The same things were measured in two ways. Each way mixes the same 10 hidden numbers, adds some noise and spreads widely along 7 directions of its own, which tell nothing about the thing.
(in the rows, 128 means zero)
Some things both ways: the first way, then the second way.
[ 89  84  94 132 128 173 122 118  90 117 145  98 128 128 131 179 134 151
 108  87 123 164  86 108 123 103  90  89]
[135 149 129  86 137 106 155 124 171 114 123  87 122 127 158 124 173 120
 113 107]

[105 123 116 153 133 112 140 117 149 139 143 136 121 159 120 127 166 123
  97 156 131  84 145 174 118 105 117 125]
[134  87 143 171 118 111  83 146 157 139 111 128 164 141 113 154 101 138
 141  98]

[141  98 121 142  86  92 149 109 102 109 124 112 138 151 102 129 117 155
 150 116 115 126 132 165 138 113 147 110]
[106  95 188 122 167 107 118 129 133 116 124 171  65 122 169  97 159 147
  94 134]

[127 148 107 159 122 149 174  70 111 115 157 119 118 134 133 143 119 108
 122 139 127 137 144 170 114 112 113  95]
[135 142 107 108 120 150 167 143 130 114 137  62 148 108 137 124 143 139
 135 143]

[148 160 104 128  93 143 170  84 147 177  86 156  98  93 118  77 130 121
 112 194  90 148  90 191 111  99 145 146]
[106 128  54 157 138 251 148 130 150 103  65  93 172  65 151 129  68  70
 121 209]

[ 98 117 100 125 147 177 100 132 124 141 158 125 118 126 140 162 147 136
  92 134 122 153 113 108 124 133 118 144]
[146 133 119 106 122 117 157 124 140 153 147 121 134 153  92 133 155 119
  96 123]

[122 133 106 126 107 126 141  99 111 101 157 115 141 127  99  97 124 147
 138 111 146 107 148 155 118  96 129  94]
[191 185 198 122 130 131 112 170  95 117 130 114 123 149  77 120 142 125
  57 216]

[129 111 112 111 102 156 137  78 120 161 103 155  98 115 143 132 109 138
 117 130  88 160 105 149 113 118 107 132]
[132 103 134 112 120 102 134 111  88 151 127 108  75  88 161 172 149 113
 100 116]

[104 157  88 117 145 186  97 110 108 136 151 156 105 123 144 167 153 144
 123 136 124 147 147  96 104  98 110 107]
[113  95 105 151  93 134 139 135 125 157 145  32 194 112  98 193  82 126
 183 109]

[141 121 113 150 123 134 125 103 128 141 147 119 125 140 132 118 140 125
 107 146 114 140 103 155 140 132 125 118]
[130  80 119 156 127 126 109 110 108 162 107 181 107 129 123 165 111 107
 129 111]

[136 130  80 126 123 122 126 112 124 118 142  99 111 133 118  91 159 144
 135 150 125 132 120 170 156  76 105  82]
[ 97  58 159 179 110 169  68 141 110 136  76  85 124 100 128 191  55 104
 155 140]

[109 143 117 138 105 150 166 103 104 146 147 170 119 113 176 135 141 130
 115 123 148 141 168 149  90 141 138 129]
[124 155 136 150 142 122 109 160 137 113 119  73 144 122 115 118 108 166
 124 158]

[133 128 137 112 104 125 119 108  95 123 143 151 125 148 152 142 110 154
 146  90 117 136 184 140 127 140 156 105]
[114  65 120 159 138 117  89  82 119 183 156 164  97 111 133 121 119 168
 136   4]

[ 75 137 137 138  78 148 185  97 146 180  83 156  87 123 165 130 157 143
 135 150 120 163 146 159  71 103 126 131]
[164 115 183  84 185  61 148 105 126 153 174 190  87 182 129 108 193 153
  87 101]

[154 134  71 116 109 132 164 104 106 137 119 117 110  97 128  93 142 134
 124 165 124 148 101 183 149  83 130  84]
[104 144 158 152 128 158 115 168 153 107 158  85 140 145 110 103 109 177
 109 162]

[109 136 130 149 123 107 122 110 141 119 165 139 142 156 120 124 133 136
 103 124 129  91 200 149 121 143 139 133]
[129 128 122 152 136 165  99 135 138 131 106 112 146 102 135 113 105 132
 101 135]

[122 124 132 128 117 137 108 121 113 111 155 123 134 155 115 142 125 159
 141  99 126 134 156 142 127 132 148 133]
[ 90 122 151  84 147 127 144 124 135  83  97 143 108 108 157  97 155 119
 118 146]

[168 149  70  57 155 164  96  96 115 152 116 176 100 101  87 122 109 125
  97 165  90  80  92 153 137  66 129 106]
[133 133 179 134 122  61 118 135 114 159 169 159 129 141 100 120 148 161
 103 112]

[136 148 125 122 110 171 163  90 129 171  93 159  96 118 121 123 152 136
 121 153 121 128  79 184  85  81 132 107]
[116 153 180 133 197  94  79 116 146 116 125 186 101 161 120  79 143 156
 100 145]

[ 98 142 146 162 137 132 134  92 148 149 148 169 126 169 131 170 144 116
  91 143 120  83 178 147  90 135 130 129]
[143 121 135 191 146 153  91 133 156 150 135 167 141 138  91 110 103 130
  83 149]

[148 119 117 145 111 117 150 115 106 126 143 122 122 139 134 131 131 122
 121 145 121 121 116 157 127 126 151 108]
[146 126 114 135 162 150 154 104 144 149 136 153 103 135 132 124 128 118
 101 118]

[144 159  96 164 137 161 111 113 128 123 156 112 105 137 134 146 150 137
 118 166 100 182 141 150 147 137 126 148]
[145 122 155 172 112 172 131 158 103 147 147 121 136 112  85 116 105 130
 100 190]

[138 147 110 126  94 131 160  73 114 154 114 163 119 115 137 106 134 135
 131 146 124 131 133 160 107 101 133  82]
[130 139 130 143 159 129 123 110 141 159 177 182 119 163 112 106 133 155
  90 120]

[111 116  89 126 120 147 147  81  74 104 172 120 135 136 153 138 134 138
 154  84 156 151 137 140 132  93  89  48]
[127 129 114 107 107 117 126  97 119 166 142  51 119 116 115 178 130 113
 136  67]

[126 119  94 129 144 184 117 122 120 132 158  86 105 109 150 132 128 128
  80 128 106 186  86 145 147 137 109 126]
[127  74  95 142 113 112  95 126 130 148 110 117 133 124 138 128 130 174
 171  31]

[134 139 102 167 101 109 123 127 119 144 139 155 133 133 152 116 172 151
 128 161 127 158 157 140 133 146 148 149]
[114 128 131 169 153 150 108 116 106 173 124  93 132  86 130 153  73 115
 110 160]

[148 136 128 103  80 145 148  97 100 144 100 168 114 113 112 125  96 149
 162 130 103 144 116 150  96 118 175 156]
[125  90 166 124 151  54 110 130  93 151 180 122 114 128 107 105 162 205
 131  90]

[165 132 100  94 111 154 117 123 105 126 110 113 120 105  79 119 117 170
 133 139 107 148  88 153 142  95 168 114]
[126 134 136  97 100 144 161 124 102 137 162 101 132 122 125 137 141 131
 127 115]

Other things, the second way, with their names:
(84): [ 90 112 183 119 155 112  85 128 102 118 110 126  80  94 152  99 140 151
  98 142]
(58): [130 143 102 144 122 149 134  87 115 173 141  88 127  81 145 173 100  91
 122 100]
(97): [121  84 142 182  88 159  99 178 105 125  79  85 147 104  99 159  73 129
 152 168]
(415): [113 119 130 151 125 178 108 105 134 169 154 106 119 129 107 130  99 130
 116  88]
(18): [133  98 172 102  69  95 180 168 101 120 117 150 120 155 128 195 151  91
 133 187]
(429): [138 127 112 172 117 179 146 106 147 163 142 128 129 112 128 160  86  92
 114 114]
(69): [165 120 145 140 157 143 129 125 151 140 110 211 109 142 152  90 152 118
  90 133]
(80): [111 109 163 149 116 137 125 136 102 122 111 142  98  89 136 137 111 115
 113 153]
(9): [ 76  83  69 103 127 107 183  97 166 153 133 115 152 123 145 125 144 137
 187  49]
(276): [100 103  83 186  90 219  94 112 140 150  98  97 143  79 146 158  59 100
 151  87]
(145): [187 161 138  81 139 108 154 123 119 144 178 103 103 185  65 138 179 135
  70 130]
(198): [158  91 129 131  98 110 131 109  65 169 164 143  99 131  89 180 130 133
 125  82]
(400): [155 161 115  86 135 143 212 127 124 108 102 122 138 113 116 134 146  70
 105 192]
(222): [140 135 137 100 153 160 151  85 102 144 122 130 104 106 127 136 125  89
 114 120]
(194): [155 192 133  92 126 115 168 127 113 130 152 109 138 100 101 106 164 112
  59 169]
(293): [158 115 174 102 173  63 133  95 113 175 174 179  72 143 139  85 195 170
  98  57]
(120): [158 139 173 136 142  84 105 163 157  92 140 164 126 161  94  93 166 165
  74 154]
(182): [ 90 130 119  97 158 132 169 101 168  89  76 152 121 100 178 128 134  75
 132 144]
(30): [126 113 159 125 108 112 149 131  98 154 129  59 136 101 168 203 101 113
 169 121]
(347): [147 119 144 144  81 182 130 166  79 118 135  42 163  81  82 148  99 123
 122 178]
(54): [125 128 135 131 128 136 130 157 132 101 100  82 164  96 134 124 114 133
 129 160]
(91): [129 126 117  84 135 102 122 105 118 131 113 126 116 128 108 125 165 121
 114  98]
(148): [143 125 127 127 101 150 134 110 116 139 121 151 117 112 121 151 124  93
 108 103]
(381): [150 164 138 118 105  97 156 141 139 116 161 136 120 155 142 157 152 138
 109 123]
(87): [149 102 137 195 102 169 101 151 108 117 164  94 167 139  77 189  50 155
 152 126]
(290): [111 103 123 123 101  95 166 141 163 153 169 107 154 158 105 129 152 157
 151  89]
(242): [114 113 137 123 162 122 135 132 135 134 128  85 142 114 171 117 125 161
 157 116]
(39): [ 89 116 122 124 157 153 122 107 172  86 123 159 141 120 135  80 128 139
 135  99]
(259): [151 144 136 152 127 144 112 142 155 127 136 115 119 155  85 141 123 119
  76 154]
(49): [ 95 136 115 121 134 174 140  95 145 117  98 140  93 110 149 155 107  70
 104 142]
(42): [144 105  81 160  71 174 137 148 115 140 136  52 167  92  83 167  98 120
 132 126]
(291): [125 108 116 163 110 141 135 128 136 165 135 115 142 130 106 153 101 123
 149 111]
(29): [143 149 119 184  45 196 117 196 163  90 145  81 171 139  60 137  95 141
  88 165]

Some of these things the first way, each followed by its name:
[129 130  96 116 108 154 143 121  99 140 117 117 113 111 143 132 151 162
 135 128 130 180 114 153 138 101 140  84]
(415)
[120 134 147 152 117 139 132 133 123 128 144 110 127 161 127 155 145 145
 134 125 127 147 135 149 120 137 170 124]
(222)
[136 122 122 113 104 134 124 113 114 136 123 138 116 135 135 116 132 161
 138 111 117 148 139 165 131 118 139 120]
(148)
[184 126  74 120 127 116  47 139  69  72 176 121 122 148 123 127 147 184
 159 106 120 127 165 107 166 108 121  87]
(429)
[115 138 136  87 114 174 108 117 112 161 102 200  92 130 137 166 134 165
 131 110 112 114 150 128  71 105 141 140]
(182)
[111 115  99 105  82 135 124 129  91 129 123 139 139 100 128 109 120 174
 144  99 123 169 129 117 122 119 155 132]
(54)
[ 76 122 171 165  99 146 154 124 123 171 131 135 120 155 202 172 161 140
 115 109 131 181 152 118  92 167 161  99]
(87)
[130 146 144 159 125 129 134  96 150 118 175 140 113 177 131 109 150 123
 143 136 143 108 176 195 109 140 121 172]
(91)
[125  88 118 167 143 135 135 125 131 137 157  96 129 159 125 154 157 111
  83 151 128 121  70 160 137 132 117 127]
(259)
[128 142 128 128  69 138 190  90 113 149  86 159  93 117 146 123 128 152
 160 135 115 164 155 190  90 107 143 135]
(293)
[156 132 124 135 108 100 131  99 118 121 149 165 143 155  96 114 114 130
 144 138 121  91 152 178 129 132 163 166]
(194)
[130 142  89 130 125 137 119 113 105 115 138 135 118 128 114 145 150 157
 120 139 128 109 160 130 119  87 122  78]
(30)
[208 124  85 114 162 127  80 119 105  88 163  88 133 144  55 124 116 139
  96 143 103  76  88 169 182  93 140  75]
(276)
[158 142 116 109 135 135 134  77 114 117 158 153 119 142 101 133  85 102
 124 138 108  76 139 164 120 114 142 126]
(42)
[115 141 121 145 123 138 154 103 113 133 160 148 126 143 146 145 128 107
 125 138 131 126 145 153 110 134 146 137]
(400)
[113  82 120 163  56 105 226  99  89 128 132  86 150 123 143  92 136 126
 168 119 166 177  65 182 121 118 147  98]
(145)
